The same things were measured in two ways. Each way mixes the same 9 hidden numbers, adds some noise and spreads widely along 6 directions of its own, which tell nothing about the thing.
In the rows, zero is written as 128.
Some things both ways: the first way, then the second way.
[120 153 106 137 122 145  97 126 141 130 147 170 155  96 144 128 106 119
  85 160 169 122 113]
[ 94 118 127 164 117  91 138  88 102 117 151 197 110 122 155 158 142 123
 108  94 114 117 142]

[122 127 119 143 107 148  99 141  94 139 135 121 149  76 122 102 113 119
  71 124 145 149 100]
[109 129 135 144 153 130 136 113 129 130 145 158 136 115  93 153 118 162
  98 105 104 149 103]

[182  95 122 137  87 136  80 130 118 125 153 150 116 153 185 159 112 141
 127 131 120 134 126]
[ 90 122 145 136  71 130 125  34  26 100 147 192 107  85 154 159 154 113
 113 115 147  70  98]

[107 107 128 134 108 101 137  68 147 107 147 194 157 185 167 172 110 207
  99 134 114 111 103]
[ 95 129  99 130 134 135 115 113 119 109 138 147 100 161 134  81 165 106
 146 126 161  99 153]

[126 102 144 122 124 130 103 120 188 105 157 203 168 160 162 176 152 170
 105 145  94 117 101]
[119 119 133 137 111 145 106  96 102 130 133 133 125 131 169 126 129 123
 115 133 160 121 142]

[159  99 164 147 134 150  90 161 110 123 126 151 145 136 152 146 126 134
 132 130 104 105 114]
[136  86 107  91 164 130  35 125 152 175 197 161  64  97 165 131 117 152
  54  44 185  89 164]

[130 143  94 131  89 110 148  94 121 104 108 165 122 120 118 157 116 106
 157 138 180 126 118]
[105 183 114 177  67 148 203  20  78 103  62 174 135  76 110 163 149 152
 144 130  42 147  95]

[153 164 162 137 170 128 141 102 175 121 153 202 139 120 154 115  45 130
  76 116 145 178 155]
[109 165 128 145 140 146 169 148 192 117  55  51 180 126 103  73 126 139
 154 156  88 170  78]

[105 136 128 123 108 141 145  98 107 125 129 146 144 127 144 150 111 150
  91 146 117 107 119]
[124 155 104 135 167 133 145 147 194 134 115 130 121 131  76  98 123 149
 138 113  84 170 130]

[ 75 105 163  91  85 161 161  77 142  76 143 171 159 137 136 160 157 157
  88 156  65  60  92]
[147 128 104 121 154 122 104 127 100  79 141 127  66 108 117  75 157 115
 147  78 162  67 164]

[142 130  98 169 130 113 115 129 123 111  97 125 118 163 150 127 100 118
 103 107 139 137 146]
[114 150 126 165 142  98 134 119 210 168 119 160 114  90 116 150  85 136
  80 136  73 166 171]

[178 106  94 106 127 178 125 146 119 150 131 145 158 112 106 140 131  98
 138 156 152 196 106]
[104 122 169 163 134 115 164 121 128 118 115 140 148 124 137 146 108 155
 104 157 117 163 120]

[166 137 124 155 120 140  76 153 103 100 111 133 119 126 159  98  74  92
  92 116 146 135 148]
[138 142 150 142 114  89  77 112 131 127 117 103 131  71 123 118 139 124
  68  90 141  73 101]

[184 123 143 126 155 190 101 130 153 107 165 166 155 143 175 152 116 117
 105 153  86 132 122]
[104 130 114 114 131 122 140 141 157 115 107 114 100 106 159  79 135 106
 167 105 114 116 123]

[106 154 121 116 101 127 153  96 117 155 153 116  99 102 165 112  83 147
  52 128 101 122 173]
[164 177  86 145 190 160 130 105 197 121 130 138  93  74  12  86  96 151
  87 135 103 146 197]

[111 124 110 142 126 139 127 129 111 140 132 137 149  94 110  73  85 121
  79 138 171 145 120]
[125 145 126 153  94 104 123  57  98 102 120 147 148  84 106 120 161 136
 103  96 129  87  55]

[136 138 136 119  92 105 173  96  96 114 107 171 117 137 105 162 132 139
 114 115 139  94 111]
[107 129 163 174 205 125 145 146 182 161 142 168 137  96  81 168  58 156
  40 162  85 196 197]

[121 107 105 141  98 105 128 161 108 150  76 106 106 140 121 153 145 117
 156 119 133 124 152]
[158 140  93 123  87 141 113  84 123 146 119 153 104 135 159 123 144 156
 161  91 125 146 105]

[125 131 140 104  74 165 123  80 153  92 157 173 128 129 184 193 121 121
 112 161 108 112 123]
[132 126 114 138 150 139 123 101  94 120 138 167  65 104 131 152 133 175
 102  76 128 114 180]

[124 174 127 140 128  73 131 145 120 137  91 163 121 102 111 131 115 132
 102 100 148 123 146]
[130 135 121 170 125 122 135  75  84  92 146 175 116 102 124 117 134  87
 119 122 125 110 175]

[112 106 111 158 102 133 135 105 127 128 141  90 104 142 160 114 128 143
  61 104  84 114 136]
[130 148 146 125 112 110 144 137 150 121 104 126 136 108 119  90 129 106
 166 133  91 149  86]

[194 127 120  96  95 170 103 116 136 122 162 179 126 166 196 221 140 134
 126 169  95 112 130]
[136 150 179 159 165 125 108 147 162 159 105 117 134  86  98 137  78 135
  53 175 116 160 178]

[176 118  80  88  86 143 134  98 108  99 122 161 123 190 152 151 109 132
 100 152 124 129 139]
[139 151 108 162 108 157 138  51 125 112  98 109 167 109 109 116 143 179
  88 122 138 131  89]

[120 141  88 111  85 143 123 108 163 108 140 132 121 144 169 184 176 133
  76 137  71 108 133]
[191  98 174 135 131 128  80 147 102 134 159 123 131 137 183 116 124 150
  71  84 175 151 176]

[143 111 143 101 116 151 140 126 154 127 152 163 118 130 138 101 100 119
  70 141 122 130 151]
[118 165 138 168 116 110 150  97 122  86  71  92 138  87  97  92 122 100
 153 187 127  97 100]

[108 141 150 158 138 126 129  97 172 101 168 153 120 121 164  70  84 144
  16 107 103  96 144]
[ 93  93 165 135 124  75 132 152 131  96 166 147 125 121 176 102 132  75
 126 102 135 107 130]

[126 153 167 137 125  56 143 133 105 138  93 190 114 133 128 159  99 169
 137 105 145  85 147]
[138 139 109 119 114 154  99  97 111 124 131 125 143 132 128  86 159 113
 136 100 142 121  95]

Other things, the second way, with their names:
q825: [107 142 148 160 116 119 191 110 127  93 131 171 132 131 102 136 126 139
 136 133  74 169 135]
q92: [105 140 133 123  95 138 132 128 140 106 123 104 150 171 137  85 168 128
 139 114 135 134 101]
q328: [112 105 119 113 141  83  90 136 128 107 168 157  59 113 151  96 147 104
 130  80 170  62 148]
q813: [162  76 153 114 153  87  42 160 115 134 173 123 121 128 189  84 148 121
  79  61 216  88 122]
q375: [103 160  91 114 158 167 122 124 196 180  94 136  85 106 107 123 106 162
 123 137  93 161 156]
q209: [ 82 154 156 160 117 143 136  91 152 150  96 118 148 104 110 158  98 159
  66 186 116 143 127]
q289: [126 152 112 164 105 115 136 103 139  98 112 121 121 142 133  89 141 100
 141 145 134 119 169]
q337: [118 114 117 120 108 110  87  94  64  86 165 162  75 129 151  98 186 104
 120  70 185  45 151]
q180: [136 131 141 136 156 115 128 172 176 121 110 105 115 131 138  75 134 132
 110 110 124 148 175]
q754: [ 83 120 138 112 185  96 144 199 194 117 167 165  68 139  98  98 110 105
 141 123 102 141 189]
q647: [ 90 139 104 129 123 127 153 106 186 137 144 167 121 128 106 128 128 152
 120 103  86 156 106]
q204: [139 141 174 126 113  95 128 144 140  99 141 136 132 104  96  92 141 113
 104 107 110 129 118]
q841: [153 147 119 138 100 127  94  77 122 108 123 118  97  87 124  97 142 129
  93 116 163  76 153]
q444: [125 164 172 124  83 114 145 106 144 126 102 137 144  52 103 102 117  86
 129 145  70 139  76]
q634: [130 132 137 128 124 142 127 170 180 173  98 101 154 179 176 119 116 152
 156 124 100 213 113]
q323: [160 138  66 143 130 154  88  90 139 131 115 105 116 166 145  82 164 162
 125  97 183 116 149]
q223: [181 149 143 147  83 106 109  86 128 126  80  98 166  72 148  89 146 137
 109 102 129 123  57]
q249: [139 126 104 139 139 153 119  96 138 127 147 134 150 147 115 111 125 150
 126 120 149 152 103]
q412: [162 154 126 129 129 124 103 136 172 133 118  96 138 110  91 102 128 154
 115  89 110 140  95]
q275: [123 147 104 145 149 129 128 135 181 130 123 125  83 123 116 115 113 140
 117 117 110 137 200]
q18: [126 149 167 147  91 112 144 132 129 107  74  66 149 116 143 121 126 150
 144 142 117 128  78]
q921: [134 162  92 130 135 153 113  91 138 108 110 102 114 106  78  89 149 150
 120 109 140  96 115]
q960: [ 73 119 117 148 154 113 127 143 165 133 156 151 107 167 132 140 121 131
 115 124 125 133 166]
q329: [107 120 146 159 188 106 114 158 166 139 130 126 105 119 123 122  84 122
  90 168 147 131 192]
q976: [145 158 154 138  97 128 135 117 115 121  77 108 156  96 132 106 159 138
 117  88  85 145  88]
q602: [106 142 145 103  96 126 132 131 158 132 127 136 144 125 121 103 153 134
 130  91  92 149  64]
q458: [127 123 140 127  80 122 133  71 112 108 163 169 125  96 135 130 122 122
 122 114 128 120  94]
q953: [135 135 209 138  87  73 104 150 145 126 136 114 182 115 120 116 134 113
  78 117 116 138  71]
q466: [123 133 159 135 136  90  95 136  84 113 129 142 110  97 118 126 149 108
 114  94 133  83 109]
q500: [121 111 124 144  94 120 118  87  87  99 172 175 111 149 167 115 145  94
 135 116 159 108 158]
q358: [104 121 155 131 151  79  99 157 155 128 164 163 110 123 110 103 132  92
  91 120 136 110 146]
q946: [102 118  97 100 159 146  98 148 147 108 160 108 101 181 109  74 146 133
 163 125 188 100 110]
q331: [117  94 142 108 109 113 116 154 116 107 166 128 133 199 178  96 154 127
 177 104 173 134  80]
q134: [104 144 160 142 183  81 109 191 167 111 129 119  77 100  83 105 116 104
  87 125 117  94 204]
q326: [130 101 170 127 195  66  53 213 198 138 163 103  87 109 134  76 108 100
  44 117 187  85 211]
q192: [103 155 211 143  58 104 182 138 108  85  56  69 201 125 142  95 146 108
 174 181  95 149  15]
q543: [142 127 138 142 150 141 110 107 161 130 159 130 142  99  96 115  92 137
  68 138 144 142 144]
q751: [157 150  68  88 110 173  94 118 172 130 113  82 131 163 128  41 186 162
 155  60 152 131  82]
q100: [125 147  58 142 178 159  85  78 166 140 116 117  97  89  94  83 115 125
 103 143 170  86 162]
q148: [132  84 146 120 137  79  85 140  76 106 158 145  96 124 185 112 164 131
 122  56 185  71 100]
q241: [165 149 125 133 145 142 129 118 181 145 121 147  91  60 111 101  87 127
  92 127  96 161 202]
q299: [ 91  89 144 106 145  66 128 189 125  80 177 151  84 162 159  82 165  92
 174  71 150  91 117]
q881: [140 140 113 121 169 135  83 139 179 143 141 118  88 105  93  91 105 129
  94 130 155 114 176]
q290: [112 185  76 162 116 176 167  48 134 118  73 132 139 126  75 113 144 161
 144 163 101 147 113]
q16: [104  93 105 134 132 106 151 128  68  54 173 180 104 190 171  63 192  75
 198  84 164 105 148]
q740: [ 92 137 144 121 108 133 135 114 104 105 133 137 126 129 116 118 139 111
 155 137 123 116  88]
q485: [143 118 184 127 116 134  91 156 121 146 112  86 150 139 176 121 124 144
  94 128 155 147 126]
q38: [119  93 170 118 130 102  88 136 152 151 179 153 110  99 168 132  96 119
  69 115 159 121 146]
q215: [127 113  69 108 156 147 132 165 166 128 141 136  91 198 167  78 166 156
 185  48 124 167 156]
q924: [121 101  87 100 181 166  75 135 162 159 168 133  98 162 138 101 127 165
 103  96 188 131 149]
q551: [160 152 133 145  77 138 101  89  95 130  92 108 147 144 148 109 144 131
 147 153 157 132  97]
q553: [134 154 166 155 113 121 160 125 144 118  90 122 145 102 119 119 128 151
 100 131  86 168 135]
q509: [152 122 193 127 135  97  55 158 120 160 136 111 122  93 131 149 109 145
  55 108 153 109 120]
q22: [134 164 146 126 142 178 126 128 166 129  95  75 187 116  69  65 130 136
  97 161 122 165  92]
q824: [155 109 153 119 167 141  74 176 186 164 137  66 149 139 144 111  95 176
  76 113 170 160 124]
q692: [100  99 132 136 114 130 112  72  92 141 189 201 129 133 147 186 119 152
  96  96 137 133  96]
q895: [136 164 162 144 179 131 120 161 191 162  99 132 111  72  72 110  86 127
  60 161  84 167 203]
q648: [134 158 146 165 132 148 127  95 135 130 112 142 123  95 102 117 100 114
  73 180 121 145 210]
q728: [ 69  70 123 129 166 143 124 160 137 147 180 160  85 210 211 164 111 167
 121 112 168 158 204]
q626: [114 145 168 130 102 120 157 132 165 131 115 133 138 107 120 128 111 141
 116 137  81 169 107]
q248: [ 74 130  92 142 129 151 132  91 100 119 116 153  80 158 160 123 147 125
 154 148 155 102 173]
q793: [ 64 140 139 188 176  84 179 150 140  95 109 150 114 137 100 131 105  93
 152 184  95 130 170]
q191: [160 180  49 113 141 216 118 120 191 149  66  60 127 164  99  58 145 178
 172 124 124 178 127]
q463: [ 86 109 167 134 161 106 135 184 153  94 139  92 147 152 136  74 120  86
 137 161 155 122 131]
q429: [161  98 122 129 130 120  87 115  91  80 153  93 147 149 158  64 171 134
 125  73 216  82  85]
q985: [ 68 122 174 159 128 104 149 114 118 119 167 181 118 116 110 181  85 112
  96 173 110 129 155]
q857: [146 161 135 166 136 118 161 134 165 151  87 146 100  93 125 157  83 152
 132 135  50 192 182]
q937: [133 158 116 156  71 134 164  65  93  87  87 118 158 127 128 109 172 142
 162 106 104 130  68]
q190: [130 127 133 140  88 124 126 108 112 108 105  92 143 161 167 109 145 151
 160 138 166 121  79]
q189: [111 106 153 134 133  86 127 130 118 140 163 208  92 110 157 151 121 119
 110  98 109 138 148]
q897: [117  92 136 161 136  85 137 141 124  97 143 120 134 169 185 127 132 145
 147 100 158 128 112]
q927: [ 98 122 157 172 145  85 145 154 112  87 132 122 125 162 131 134 119 114
 148 155 139 120 146]
q252: [110 170  94 128 141 129 159 127 172 125 101 160  82 120  83  93 130 119
 180 144  77 147 145]
q916: [149 117 167 147 125 106 112 123 100 139 116 130 131 114 157 162 125 192
  89  95 139 140  97]
q424: [108 106 136 121 128  87 154 156 133  90 158 154 118 132 151  96 141  95
 186  79 104 132  91]
q460: [113 135  61 128 137 144 125 120 149 151  84 128  74 145 187 104 150 144
 185  91 120 133 151]
q837: [118 107  59 124 157 156 114  80  84 108 178 210  58 153 148  95 167 116
 144  77 169 102 200]
q911: [152 135  94 166 165 169 118  67 128 148 138 165 122 106 110 143  97 163
  79 130 135 160 181]
q353: [148 173 134 168  90 152 134  53  95 121  82 123 159 105  97 134 145 167
  89 144 122 135 105]
q803: [134 157 137 135 171 125 113 135 184 153 106 127 115  61  77 107 102 138
  75 126  97 141 145]
q346: [134 191  86 128 182 165  85 137 206 202  50  98  79  88  77 115 102 168
  96 154 100 147 179]
q196: [100 130 114 133  79 122 145  93 118  72 127  97 144 155 143  85 155 110
 191 138 157  94  55]
q416: [149 164  79 116 145 171  96  95 180 163  88 102 106 102  96  80 121 161
 124 146 145 132 121]

Some of these things the first way, each followed by its name:
[109 121 137 135 153 127 148 129 102 153 116 170 171 101  96 108  81 144
 161 161 180 134 115] => q647
[160 153 142 125 158 181  98 190  92 165 127 117 145  62 125 104 106  88
  99 146 122 142 145] => q424
[161 136 125 138 116 139 123 143 114 146 134 124  98 128 150 118 112 115
  60 115 117 113 154] => q813
[163 100 119 128  85  85 140 173  42 163  56  89  68 148 109 107 100 116
 145  92 143 128 182] => q331
[139 140 137 160  88 121 114  99 155 141 179 163  81 106 184 142  95 118
  92 131 165  86 143] => q346
[147  91 155 166 133 105 130 129 140 123 122 131 102 170 158 116  94 150
 107  84  97 136 156] => q38
[137 157  99 178 122  90 134 109  99  98  76 128 125 118 110 144 104 106
 147  81 163 164 116] => q976
[ 72 157 120 132 128 131 146 103 142 121 126 165 172  93 112 147 134 140
 102 152 138 106  98] => q215
[104 131  91 179 119  99 163 109 105 150 121 105 123  65  70  91 138 118
 121  96 172 138  91] => q895
[125  91 156 124 121 115 142 129 132 134 118 140 119 165 155 135 103 162
 128 119  85 127 162] => q458
[ 88  85  62 164  60  85 110 126 148 131 121  74  89 156 150 101 156 146
  45  85 108 129 142] => q551
[124 125  74 150 114  89 130 125 137 138 118 135 134 120 110 127 148 143
 118 108 142 152 110] => q648
[137 107  81 161 114 103 104  95 138 120 121 139 149 183 172 160  89 171
  92  95 129 223 124] => q290
[143 164 101  87 118 123 125 149 133 161 126 191 128 110 131 138 103 114
 119 183 182 112 165] => q323
[176  90 147 102  99 151  91 161  77 168 143 136 119 137 174 124  82 151
 100 147 110 136 160] => q946
[132 116 117 153 129 143 104 115 105 144 148 140 159 140 170 145  98 168
  94 138 121 135 111] => q358
[151 102 100 166 109 138 110 137 111 152 149 114 116 103 129 110 130 114
 122 127 154 123 107] => q375
[155 121 110 124 112 103 151  98  91 135 133 159 132 149 128 144 118 176
 116 120 121 122 111] => q22
[127 116 115 165 112 100 101 125 100 117 103 136 140 130 141 124  85 144
 129 103 151 163 124] => q337
[126 126  96 130 107 121 130 102 104 124 125 136 129 156 162 135 102 159
 108 145 119 104 139] => q751
[101 118 135 138 129 157 141  91 159 112 177 157 144 114 141  77 104 142
  42 146 120  95 115] => q326
[130 123 146  95  76 122 125 138 107 101  90 165 115 139 127 134 106 114
  99 130 136 110 149] => q927
[111 118 185 141 153 146 139  91 140 138 156 172 164 127 175 166  67 176
 127 138 100 157 128] => q754
[136 134  67 141 105 138 145  87 129 113 129 120 121 128 138 132 111 110
 114 125 139 167 128] => q553
[129 127 101 162 118 123  92 128 132  91 104 115 133 144 160 122  99 118
  94  98 115 170 139] => q275
[167 135  76 120 122 150 149 156 104 150 104 104  99 118  98  96 133  72
 110 139 150 126 157] => q223
[126  96 123 139 121 135 173 122  70 115  86 132 158 122  54 129 161 127
 163 122 141 110  66] => q803
[ 73 171 127 143 154 119 135  92 181 156 175 175 171  82 150 126  95 178
  30 133 124 158 122] => q16
[ 92 108  93 136  90 126 122  65 160  58 123 147 159 197 175 164 125 168
  67 118  81 146 109] => q937
[100 101 166 138 119 125 168 109  79 109  90 137 143 133  98 115  95 144
 130 113 125 114 114] => q299
[178 121 117 164 170 172  78 163 132 169 164 109 146 104 177 135 110 124
 123 135  98 181 135] => q444
[171 113 159 113 105 117  95 169  92 144 112 171 118 121 141 135  90 125
 153 136 152 123 150] => q985
[133 135  61 139  77 132 156  68 111  87 130 103  95 155 143 113 129 119
  64 117 113  95 127] => q180
[109 135 109 158 127 110  89 173  96 146 111 142 154  53  83  45  92 106
  94 128 210 135 107] => q960
[118 103 114 110 114 107 120 149 114 117  84 169 171 168 116 178 169 169
 155 146 106 104 104] => q500
[165 135 178 125 129 103 109 134 166 123 126 228 129 141 163 179  73 133
 150 128 160 157 153] => q728
[ 96 125 145 121  96 137 121 108 125  93 117 137 131 152 175 147 107 146
  79 133  80  94 145] => q412
[120 137 163 122 137 121 132  95 143 119 131 203 154 164 188 187  64 176
 145 159 120 122 152] => q953
[119 143 151 167 116 133  82 143 114 132 133 139 140  71 148 127  93 114
  89 110 151 147 115] => q466
[151 136 144 126 146 130 165 101 165 124 126 157 118 170 170 207 128 147
 151 123  68 137 160] => q241
[120 119 151 132  84 141 150 103 120 113 137 135  95 120 139 107 105 111
  66 118 127  89 138] => q148
